The rows come from 6 hidden closed curves, with some noise, and rows from the same curve form a group. Each curve winds through 4 dimensions. The rows are also pushed far along 2 directions, which tell nothing about the answers.
In the rows, zero is written as 128.
Known rows, each followed by its group:
[ 86 111 157 112 118 161 127 114 125 106 164] | (5)
[142 153 119 119 137  62 119 115 136 145  68] | (5)
[173 182  92 163 148  95 134 115 113 151  72] | (3)
[145 129 133 147 165 136 136 119 109 127 105] | (3)
[100  58 192  81 158 176 119 133 149 128 184] | (0)
[118 200  80 138  71  84 135 112 130 137 115] | (5)
[129 166 106 144 115 110 128 112 112 128 131] | (5)
[ 81 121 112 165  69 169 119 176  78  68 169] | (0)
[149 187  94 145 137  70 136 119 120 160  83] | (2)
[131  98 155 111 177 116 133 130 129 133  97] | (5)
[158 122 156  93 172 112 106 106 166 180 128] | (1)
[117 165  79 147  61  89 131 159 122 115 102] | (4)
[131 100 152  97 141 130 125 100 155 130 149] | (3)
[ 90 149 110 120  65 138 139 123 141 115 164] | (4)
[110 131 143 130 118 176 121 143 135 134 133] | (2)
[115 154 109 118  84 118 129 114 148 134 152] | (4)
[ 99 129 106 140  65 163 153 115 123  77 164] | (2)
[117 119 171 106 150 159 109 111 149 144 112] | (3)
[138  85 166  95 189 101 117 129 136 150 128] | (2)
[128 120 133 118 115 127 109 124 138 126 152] | (4)
[ 82 142 113 121  67 143 143 127 133 106 165] | (4)
[160 159 117 132 144 109 136  79 137 143 103] | (2)
[104  48 180 106 123 207 110 150 145  99 182] | (1)
[151 134 105 137 133 102 147 127 125 129 116] | (1)
[ 96  81 163  95 129 164 124 140 143 122 182] | (0)
[152 212  82 156 126  67 119 124 114 171  83] | (1)
[ 98  84 166  96 112 170 114 129 153 115 166] | (0)
[157 166  87 125 123  40 127 135 136 162  98] | (2)
[102  84 160 106 132 182 153 143 153 122 149] | (4)
[100 169  92 157  78 127 132 153  99 113 138] | (1)
[141 125 135 125 144 127 138 105 137 125 101] | (0)
[ 75 132 116 152  43 192 124 175 114  85 151] | (3)
[127 156 121 112 121 113 136 109 155 158 121] | (5)
[157 153  98 141  97 111 111 140 145 143 113] | (1)
[121 178  96 155  74 135 115 155 124 132 101] | (3)
[151 158  73 167  93 106 131 156 107 120 123] | (0)
[175 124 129 124 173  94 134 106 142 148  77] | (1)
[139  90 184  78 183 128 114  83 166 152 135] | (3)
[ 99 132 122 125  68 148 114 136 136 104 145] | (0)
[150 195  79 153  89 105 119 153 138 166  95] | (2)
[111 108  90 153  48 167 153 161 119  68 163] | (0)
[157 182  96 152 138  87 124 104 113 149 109] | (5)
[141 158 105 126 105 103 135  97 144 131 120] | (2)
[ 89 118  99 147  44 134 117 172 101  68 161] | (4)
[122 142 106 143  94 146 151 105 122  98 140] | (2)
[138 169 129 118 129 107 113 102 152 161  90] | (3)
[123  94 130 131 107 184 141 148 135 112 186] | (5)
[104  96 153 109 136 124 131 135 127 108 111] | (5)
[132 182 102 148 124  98 121 131 111 152 105] | (1)
[130 123 153 119 177 121 130 109 122 141 110] | (0)
[ 79  81 135 127  65 175 116 159 113  64 197] | (4)
[120  62 167 126 173 186 139 141 109 105 170] | (4)
[103 163  95 156  83 133 129 155 101 112 140] | (1)
[135 166  81 140  93  73 126 151 122 141 128] | (3)

New rows, each followed by its group:
[121 104 121 131  98 179 145 148 137 113 183] | (5)
[ 83 107 130 111  80 160 138 146 136 107 201] | (1)
[157 176  90 167 132 105 140 123 106 135  84] | (3)
[136 170  97 125  87  98 120 114 147 144 135] | (4)
[120 147  93 137 107 107 155 138 116 127 161] | (1)
[173 147 144 102 194  89 129 105 169 200  64] | (4)
[ 93  76 166 121 124 191 113 166 121 106 166] | (3)
[142 144 162  94 183 104 115  82 158 178 103] | (5)
[ 74  96 105 128  56 136 147 180 108  73 184] | (2)
[ 99 103 177  96 151 156 123 102 140 130 149] | (5)
[135  88 171 102 166 139 125 106 149 123  92] | (1)
[ 97 111  94 155  53 170 137 201 108  87 173] | (2)
[114  77 180  99 165 152 120 137 142 130 119] | (4)
[134 104 169  99 176 103 106 107 140 139  92] | (5)
[126 155 102 153 100 129 121 151 112 124 130] | (1)
[113  53 177 124 152 212 131 138 119  89 168] | (3)
[ 93 164 104 151  64 169 139 146 121 110 136] | (2)
[104  65 173  92 137 163 127 120 146 105 172] | (2)
[136 164  90 141  92  75 115 147 121 128  89] | (4)
[118 134  95 123  82  88 133 149 134 119 143] | (2)
[171 151 119 134 156 102 108 150 141 183  94] | (2)
[108 167 114 136 110 111 130 126 117 130 111] | (1)
[131  91 140 134 141 157 124 166 121 126 146] | (2)
[118  70 190 115 182 186 106 138 121 126 152] | (1)
[123 177  69 149  90  71 153 129 104 117 125] | (3)
[146 186  65 180  88 109 148 138 102 116  96] | (3)
[124 129  91 158  86 141 142 171 108 102 149] | (2)
[156 136 122 123 154 130 153 123 153 166 116] | (4)
[ 83 134  92 138  40 155 164 169 134  95 146] | (4)
[ 83 113  98 146  39 172 161 148 118  53 158] | (0)
[110 109 126 116 121 107 132 143 119 120 164] | (3)
[111 152  86 143  86  95 145 154 110 114 132] | (2)
[111 102 147 121 120 173 143  99 131  92 159] | (2)
[173 122 148  98 209  55 110 114 146 187  90] | (2)
[115  84 160 100 125 166 117 133 153 126 171] | (1)
[131  79 186 101 184 173 131  80 142 121 144] | (2)
[106 112 102 147  62 166 145 152 117  76 170] | (3)
[154 137 136 111 151 108 126  83 151 149 112] | (2)
[ 75 137 114 151  44 188 126 169 117  88 147] | (3)
[148 147 157 107 188 100 111  79 141 170 103] | (5)
[158 131 160 118 205 114 111  85 125 163 115] | (5)
[165 138 129 148 179 106 103 133 105 154 105] | (0)
[138 182  58 152  58 113 153 144 142 139 142] | (5)
[ 98 132  87 143  43 171 160 162 133  97 186] | (5)
[137 108 128 127 121 128 140 124 138 106  99] | (1)
[ 88  96 114 122  79 127 140 168 118  89 175] | (2)
[167 109 158 129 220 115 120 112 111 154 111] | (4)
[109 141  87 130  48 121 144 130 137  97 162] | (3)
[ 76 106 104 135  66 137 150 176 103  77 175] | (2)
[150 191 118 134 165  72 115 105 124 181  75] | (1)
[105  81 180  89 142 171 114 111 151 125 178] | (4)
[145 182  66 165  66 105 122 155 120 130 114] | (1)
[131 136  90 146  76 153 147 149 136 118 167] | (5)
[ 98  60 183  96 139 192 133 105 140  92 177] | (2)
[101 137 119 127  68 142 114 135 136 106 141] | (0)
[113 107 136 117 102 143 112 132 132 108 166] | (4)
[111 152  89 150  65 126 123 172 116 115 140] | (3)
[145 145  93 152 104 117 126 173 122 139 124] | (2)
[163 185  78 167 124  89 134 121 104 140 113] | (5)
[154 178 125 106 152  78 119  82 161 187  99] | (4)
[143 165 123 131 145  98 121  96 126 150 113] | (5)
[ 98 138 112 150  71 162 118 172 120 107 139] | (3)
[122  65 177  91 183 123 120 136 135 133 148] | (2)
[143  96 173 133 204 146  96 133 101 140 127] | (0)
[126 171  94 126  74 104 126 118 146 137 143] | (4)
[171 162 137 122 206  68 121  98 131 188  69] | (2)
[145 190  55 155  90  68 156 134 116 142 127] | (1)
[106  67 167 115 133 154 100 148 115  94 154] | (4)
[131 135 146 124 172 121 130 115 122 148 107] | (2)
[101  76 178 117 140 196 108 159 125 114 154] | (3)
[133 178  97 159 102 100 104 139 103 129 104] | (0)
[113  87 130 130 118 156 153 144 117  91 161] | (1)
[147 151 116 136 126 124 113 156 139 164 109] | (2)
[129  72 164 134 183 180 134 132 102 107 164] | (5)
[176 137 122 139 193  94 137 123 121 162  86] | (5)
[143 195  53 150  76  49 128 150 121 148 114] | (3)
[119 109 116 149 124 145 155 157 105 100 139] | (5)
[ 83 113 152 110 110 161 131 115 129 105 164] | (5)
[102  93 137 113 120 131 129 152 119 109 176] | (3)
[ 94 135  94 134  51 162 157 153 138 105 177] | (5)
[168 191  79 134 120  82 155 123 159 182  78] | (4)
[122 116 147 109 142 101 117 120 134 123  95] | (5)
[104 114 140 108  98 152 122 120 144 119 173] | (4)
[116  65 190 107 175 194 136  88 133 103 160] | (2)
